The rows of a group lie close to one hidden flat surface of 13 dimensions, which may be shifted away from zero. Surfaces can cross.
(in the rows, 128 means zero)
Some rows, each with its group after it:
[145 100 170 157 121 118  94 122 108 168 117  88 133 134 231 140 110 160
 170 218  90  91 150 168 167] => q489
[101 154 137 124  93 169 120 120 124 150 116 120 181 161  98  77 153 106
 124 141 120  76 133 137  76] => q687
[110 112 111  91 181 167 151 143 179  49 164 179 144 129 212 115  85 158
 132 112 168  94 113 130  52] => q687
[131 163  96 152 145  82 122  93 138 121  78  78 106 137 117 138 167 114
 100 107 135 128 105 109 183] => q882
[165 138  94 169 143  95 142 180 133 148 134 159 147 118 178 143 152 119
 167 148 149 136 168 131 101] => q239
[ 88 145  99 185 151 111 131 115  86 125 152 108 148 156 108 133 131 110
 195 189  74 163 148  39 160] => q687
[105 108 120 187 216  52 157  93 152 113 142 154 143 145 177 176 177 126
 124 186  57 131 128 133 169] => q239
[ 78 103 161 147 139 141 111 166 114 147 196 155  98 155  95 125  94 109
 118 113 136 107 121 128 122] => q239
[163 124 145  75  94  92 115 123 153 135 122  99  60 154 167 127  20 144
 155 131 159  67 103 120 128] => q489
[150 149 153  97 143 130 138 138  85 109 130 178 175  65 213 126  90 115
 181 114  86 160 146 140  94] => q687
[134 127 210 145 146 109 136 121 139 160 141 132 139 186 144 139 129 156
 191 148  81  82 135 182  96] => q489
[114 144 163 111 114 134 105 154 126 118 152 159 137 153 118  82  81 101
  98 121 139  85 106 144 103] => q489
[102 111 141 105 134 106 132 120 125 148 172 107  98 102  77 135  99 101
  85 103  92 141 132 143 125] => q687
[ 99 129 127 126 135 157 132 153 114 118 155 106 147  94 136 109 126 127
 162 106 126 137 136 128  82] => q882
[157 156  85 186 121  93 119 132 140 112 106  94  93 186 165 121 105 149
 184 142 165 101 120  68 140] => q489
[113 145  88 142 164  93 136 117 202  86 157  97 105 170  70  99 121 129
  58  94 143  94 101 122 103] => q882
[144 124 139 104 121 151 100 160 102  99 103  94 181  98 194 100 126 108
 103 191 130 117 153 165 119] => q239
[195 181 108 107 111 155 102 127 136 148 133 148 167 112 182 102  91 122
  89 105 130 109 172 169  65] => q882
[115 155 114 137 121 146 135 113 123 132 109 138 159 144 125 110 155 105
 127 108 127 102 130 121  97] => q687
[108 144 220  93 138 139  88 171 110 204 134 105  77 181  74 169 141  85
 131 119 165  89 111 169 174] => q239
[149 156 144 171 141 105 107 152 105 170 156 163 123 157  93 145 137 106
 117 126 117 141 145 133 161] => q687
[ 90  83 138 149 142 131 135 140 124 136 161 118 102 145 151 149 122 132
 151 162 125 114 135 115 133] => q489
[147 179 100 156 130 100 111 139 124 107 101 133 144 132 193 101 117 134
 183 137 153 123 105  94 138] => q882
[152 128 137 127 121 176 101 179  71 150 137 235 173 140 149 147 135  87
 109 206 141 156 171 123 174] => q489
[129 138 137 109 151 153 119 145 112 131 148 150 104 167 154 157  88 119
 152 147 153 117 139 101 139] => q489
[117  93 155 135  55 155 137 155  42 169 126 120  97 116  89 136 109  81
 143 104 113 136 170  98 111] => q239
[102 117 109  89 111 153 136 128 167 136 138  76 128 156  66 112 136 147
 156 158 162 102 118 105 100] => q882
[133 108 154 148 117 130 124  94 151  64  98  95 114 184 131 101  99 178
 109 134 119  91  94 127 135] => q489
[198 194 117 140 159  99 113 153 170 107 123 151 147 199 113 117 124 133
 120 141 158 117 130 132 131] => q882
[101  93  95 118 112 109 159 134 132 135 171 151  80 110 119 132  75  93
 107  86 128 107 136  92  80] => q687
[100 112  99 174 122  96 120 131 144 103 107 103 118 161  89 106 159 118
  79 160 149 115  95 101 172] => q489
[123  93  98 150 122  98 125 163 176 175 171 116 112 111 154 117 130 135
 104 150 160  86 141 167  95] => q239
[152 157  90 148 110  75 129 167 164 100 136 110 128 126 129  74  93 149
 169 106 165 117 108 110  82] => q882
[136 138  83  99 158 126 137 133 140  90 137  92 125  78 171 127 106 128
 125 108 140 148 138 110  99] => q239
[155 145 143 166 182 114 126 143 143 164 121 175 141 141 146 183 208 154
 153 138 139 155 130 166 177] => q239
[121 144 153 125 137  96 102 141 145 148  96 121 128 171 116 125 169 105
 101 163 160  80  90 158 175] => q239
[133 152 156 156 138 140  97 155 115 159 142 145 195 140 141 104 161 113
 121 181 101 123 154 178 124] => q687
[113 120 130 182  68  45 134 115 112 161 118 122  92 169 112  99  83 104
 150 141  98  78 107  88 141] => q489
[133 133 145 113 110 184 100 122 151 173 160 120  88 116 106 130 111 170
 107  53 159 122 121 174 113] => q239
[151 127  98 163 200  67 126 131 170  92 130 140 130 128 192 148 145 136
  81 157 126 130 123 147 163] => q687
[159  84 167 152 135  67 162 139 159 147 135 197  88 154  92 169 144 162
 133 124 125 137 108 163 163] => q882
[131  87 103 197 157 100 127 170 130 130 175 185 165  85 153 128 163 148
 116 181 107 183 150 154 155] => q687
[151 132 149 119  88  61 148 116 105 173  81 142  91 161  99 165 124 102
 182 154 125 116 112  95 182] => q239
[ 94 158  99 136 146 164 114 142 106 191 115  58 116 122 131 164 207  63
 112 101 166 101 170 129 109] => q687
[110 123 136 124 104 122 111 184 104 105 151 167 137 132 130  79  79  98
 119 152 154 112 104 109 130] => q882
[130 110 156 153  69 117 136  72 100 134  76 135 124 135 148 117 126 162
 172 133  82 119 108 118 150] => q489
[106 149 146 185 110 157 106 147 114 102 103 134 155 179 121  75 161 152
 172 132 158 107  86 107 135] => q489
[ 81  71 155 117  98 138 144  98 140 111 116  69 119  95 103 102 137 158
 121 106 106 113  98 156 103] => q489
[ 87  96 174  91 118 177 102 152 128 121 118 123 126 154 130 118 130 126
 107 163 168  78  96 157 148] => q239
[157 143  76 176 148 103 113 173 163 139 101 112 170 126 191 119 198 135
 130 182 183 110 145 153 126] => q239
[ 85 129  52 181 212  67 157 116 181  55 154 112 102 166 105 139 138 119
 102 144 128 137 101  52 155] => q882
[ 98  90 122 168 172  88 134 131 122 139 130 130 135 122 163 165 179 123
 139 213 104 143 125 123 195] => q882
[103 102 154  94 145 152 134 144 120 155 181 126 160  62 158 133 115 108
 126 135  82 138 169 180  74] => q687
[146 110  81 142 131 105 133 152 130 128 105 129 127 111 126 152 169 133
 131 178 161 168 132  97 184] => q882
[114 119 101 174 121  79 136 150 150  93 128 138 110 121  91  94 140 131
  99  84 158 137  79 116 137] => q882
[149 110 113 107 155 111 125 126 170 119 185 164 135  84 182 127  66 192
 146 159 111 155 123 146 128] => q239
[ 98 134 102 187 104  54 123 164 112  99 151 119 138  81 165  52  86 102
 144 101 112 116 101 108  92] => q882
[128  90 130  75  75  96 161 138 134 129  62 187 108 101 200 129 123  95
 108 108 185  57  90 146 107] => q687
[105 121  91 252 140 120 118  91 114  73 122 162 147 151 216  95 129 172
 139 149  90 120 104  82 161] => q489
[113 150 137 134 114 128  96 144 108 170 108  98 136 155  99 114 169  80
 100 152 145  95 129 139 149] => q687

New rows, each followed by its group:
[123 153 190 144 147  92 119 175 101 116 112 111 116 124 148 128 135 131
 219  95 146 140  88 137 149] => q882
[130  66  92 118 128 126 149 142 209 157 172 143 100 144 135 148 127 160
  88 150 173  75 141 161  83] => q687
[147 159  92 140 123 145 125 108 123 120 101 129 146 104 170 126 149 142
 154 100 142 142 131 111 118] => q882
[177 128 138 189  94 103 136 131 117 192  88 188 145 160 150 149 182 146
 175 161 126 120 150 147 148] => q239
[127 115 180 114 121 157 118 118 130  93 104 106 117 197 110 127 118 155
 124 156 136  98 111 132 148] => q489
[ 93 143  69 189 214  95  94 180 132 113 177  79 110 140 162 136 136  70
  72 166 148 124 148 100 159] => q687
[128 105 200 124  94 156  70 198  90 165 165 182 161  98 103  92 112 116
  69 156 129 143 123 213 166] => q239
[ 57 129  80 141 138 178 151  99 154  98 111 102 141 157  90 112 198 139
 133 114 160 110  98  74 108] => q687
[ 73 119 176 137  95 118 125 123  91 162  89 159 126 121  60 116 199  64
  63  89 121 110  77 157 175] => q687
[159 180  94 145 114  96 144 143 151 136 111 105 158 119  91  97 173 117
 138  91 144 135 141 133  74] => q489
[118 102 155 130 137 108 116 159 132 178 188 166  93 134 112 150  95 145
 157 151 129 138 119 139 165] => q239
[107 121 124 161 120 162  75 149  90 126 131 121 169  93 212  92 125 127
 114 180 130 121 133 146 153] => q489
[129 126 126 144 127  97 108 141 123 119 113 117 160 121 152  99 134 102
  85 178 112 110 127 149 150] => q239
[156 102 163 108 138 100 158 128 145 162 148 128  92  88 143 169 115 151
 165  85 100 144 147 177  94] => q882
[124 143 121 108 152 163 135 145 117  98 123 126 103  97 121 148 140 125
 129  65 160 171 124 107 133] => q882
[109 105  86 195  84 102 104 138 156 178 163 137  94 142  83 104 129 173
 134 151 164 123  93 108 178] => q239
[ 60 132 124 127  99 194 138  97  81 144 101  81 158 113 102 120 180 128
 212 132 118 142 128  72 110] => q882
[160 154 133 171 126 129 126 144 116 123 109  79 133 191 121 131 147 133
 170 150 133 120 175 111 102] => q489
[124 149 129 114 147 130 111 130 133 150 120 149 131 126 169 145 134 132
 156 146 154 117 107 131 166] => q489
[118 103  83 142  57 100 169  79 134 153  65 111 177 120 136 106 180 129
 154 190 100  96 137 114  95] => q687
[ 96 182 152 117 139 146 100 159 110 110 108  56 141 169 100 102 137 109
 198 147 161 114  97  95 136] => q882
[109 141 137 106 180 214 104 147 119  69 136 165 131 179 129 144 137 126
 102 143 177 139 120 101 162] => q489
[160 158 137 114 153  87 114 149 124 120 108 128 156 118 164 130 127 108
 134 176 126 134 129 143 154] => q239
[103 146 105 189 125  90 141 198 102 111 100 162 152 138  91  96 207  24
  49  80 169 101 125 124  95] => q239
[104 107 112 107 141  57 139 141 169 159 150 118  75 102  89 146 120 104
  95 114 148 120  90 134 153] => q239
[107 135 185 141  88 130 130 143  96 153 130 160 128 184  96 108 107 112
 184 130 120  91 112 117 110] => q489
[108 150 119 140 153 158 115 113 133 115 133 118 140 106 142 115 147 119
  82  73 118 123 128 154 103] => q882
[100  99 165  94 112 184  84 125 147 132 130 109 122 137 134 106 116 165
  95 153 154  92  98 172 153] => q239
[127 120 109 145 101 151 142  89 131  80  33 131 161 156 157 114 196 153
 122 158 152 107  96 110 154] => q239
[120 167 153 118 160 133 107 138 137 114 146 115 101 186 151 120  75 123
 156 107 149  76 110 116 106] => q489
[ 92 129  92 198 114  76 112 116 154 131 129 100 160 126 145  61 146 124
  95 155 110  80 100 145 117] => q882
[117 191 191 105  92 164  84 144  60 177  51 124 167 154 102 118 189  70
 152 134 154 108 106 144 172] => q687
[107  88 121 140 108 139 129 100 147  57 111 162 107 157 125  96  93 170
  92 131 149 111  68  92 163] => q489
[101 116  72 170 103 124 124  98 161 122 112 164 146 127 178  90 141 163
 127 144 148  89  87 108 137] => q882
[ 91 163  70 169 167 111 104 184 170 116 171 101 143  99 166  81 137 125
 136 106 185 106 101 128  92] => q489
[117 130  71 128  56 110 142  72 115 174  87  92 145 107 141 104 127 120
 168 163  99 102 139  78 111] => q882
[165 152 165 145 149 117  91 177 120 171 154 149 160 136 165 135 125 129
 141 175 122 129 153 181 147] => q239
[139 151 115 134  90 127 130 123  78 143 129 153 133 125 125 121  86  76
 119 111  99 130 160  93 110] => q489
[126  91 165  72 121 129 145 104 181 195 116  86 104 190  49 180 165 164
 166 203 139 101 127 156 152] => q882
[109 162 138 153 163 143 128 111 126  99  98 165 166 103 121 121 215 118
  77  54 120 153  93 168 138] => q687
[172 199 133 150  81 127 114 149  82 114  88 172 147 148 115  79 110 105
 147  71 148 137 114 101 118] => q882
[ 97  97 150 136 150 195 127 139 121  91 151 124 155 123 149 116 140 154
 131 129 120 138 137 145  98] => q489
[127 143  91 153 174 116 116 146 154 161 154  97  88 143 138 164 157  89
  66  97 163  99 154 138 121] => q687
[ 94 132 123 147 136 121 128 126 101 148 117 108 163 115 156 123 165  81
 125 160 100 103 145 128 119] => q687
[106 113 118 174 103 109 149 116 134 133  97 173 112 151  80 128 189 128
 102  94 151 120  86 120 155] => q239
[122 115 115 175 146 132 117 135 125 141 135 179 175 139 178 133 174 139
 129 202 112 129 139 138 155] => q882
[136 154 126 193 137 166  92 139 100 171 145  97 133 116 123 136 170 127
 112  88 116 159 173 151 132] => q239
[151 142  32 144  87 134 131 113 201 128 110 141 162 165 130  79 140 190
 155 182 194  91 108  84 108] => q882
[198 141 186 129 121 122 149 115 141 105 112 156 151 220  79 134 122 134
 100 145  89 111 169 163  91] => q489
[186 116  92 135 142  64 147 116 190 131 115 142 111 153 166 155 119 163
 119 165 145 109 135 134 140] => q687
[120 130 149  81 110 142 129 104 144 144  46 103 131 146 123 148 194 135
 136 151 170  93  84 151 168] => q687
[156 127  68 157 110 117 131 192 155  94 138 208 147 103 188  77 112 118
  63  87 200 100 132 140  66] => q687
[186 108 174  96  82 142 125 107  82 131 111 133 116 157 142 143  49 107
  96 168  75 117 187 136 125] => q489
[ 95 154 143 166 131 140 126 118 111 125 143 168 147 136 168  96 113 140
 178  92 113 106 100 118 101] => q489
[125 100 138 177 129 114 137 139 139 206 137 131 104 168 144 174 168 140
 166 156 136  89 154 149 126] => q239
[121 111 114 137 180 118 160 129 134  95 110 192 118 111 207 178 161 136
 159 116 152 141 105 111 151] => q687
[ 79 128 160 137 134 135 139 104 120 140 129 153 151 168 109 115 155  95
 108 131  91  80 113 142 113] => q687
[119 145 161 114 139  96 131 126 156 140 116 118  89 200  94 142 123 125
 157 132 153  77  84 120 146] => q489
[120 146 160 156 125  82  98 177 127 132 108  85 138 137 119  92 154 114
 155 159 152 112  90 149 168] => q882
[145 151  91 194 148  73 124 108 158 126 136 131 154 184 126 108 144 123
  93 172  94 106 143 126 132] => q687
[127 137 139 151 108 129 121 137 119 129 146 181 169 129  82  87 133 136
 121 132 103 150 118 146 128] => q687
[123 143 142 127 181 144 120 157 122 116 120 127 145 146 165 156 161 118
 146 150 151 124 133 133 143] => q239
[125 109 183  41 107 154 100 155 127 170 137 111  84  96 100 147  96 133
 130 125 177 135 102 167 170] => q239
[167 208 135 140 135 128 116  85 135 107  62 126 154 175 149 114 153 118
 106  83 128  91 114 145 119] => q239
[118  70 167 114 141  86 162 132 179 167 165 158 115 134 128 154 124 164
 164 157 107  97 117 183 107] => q489
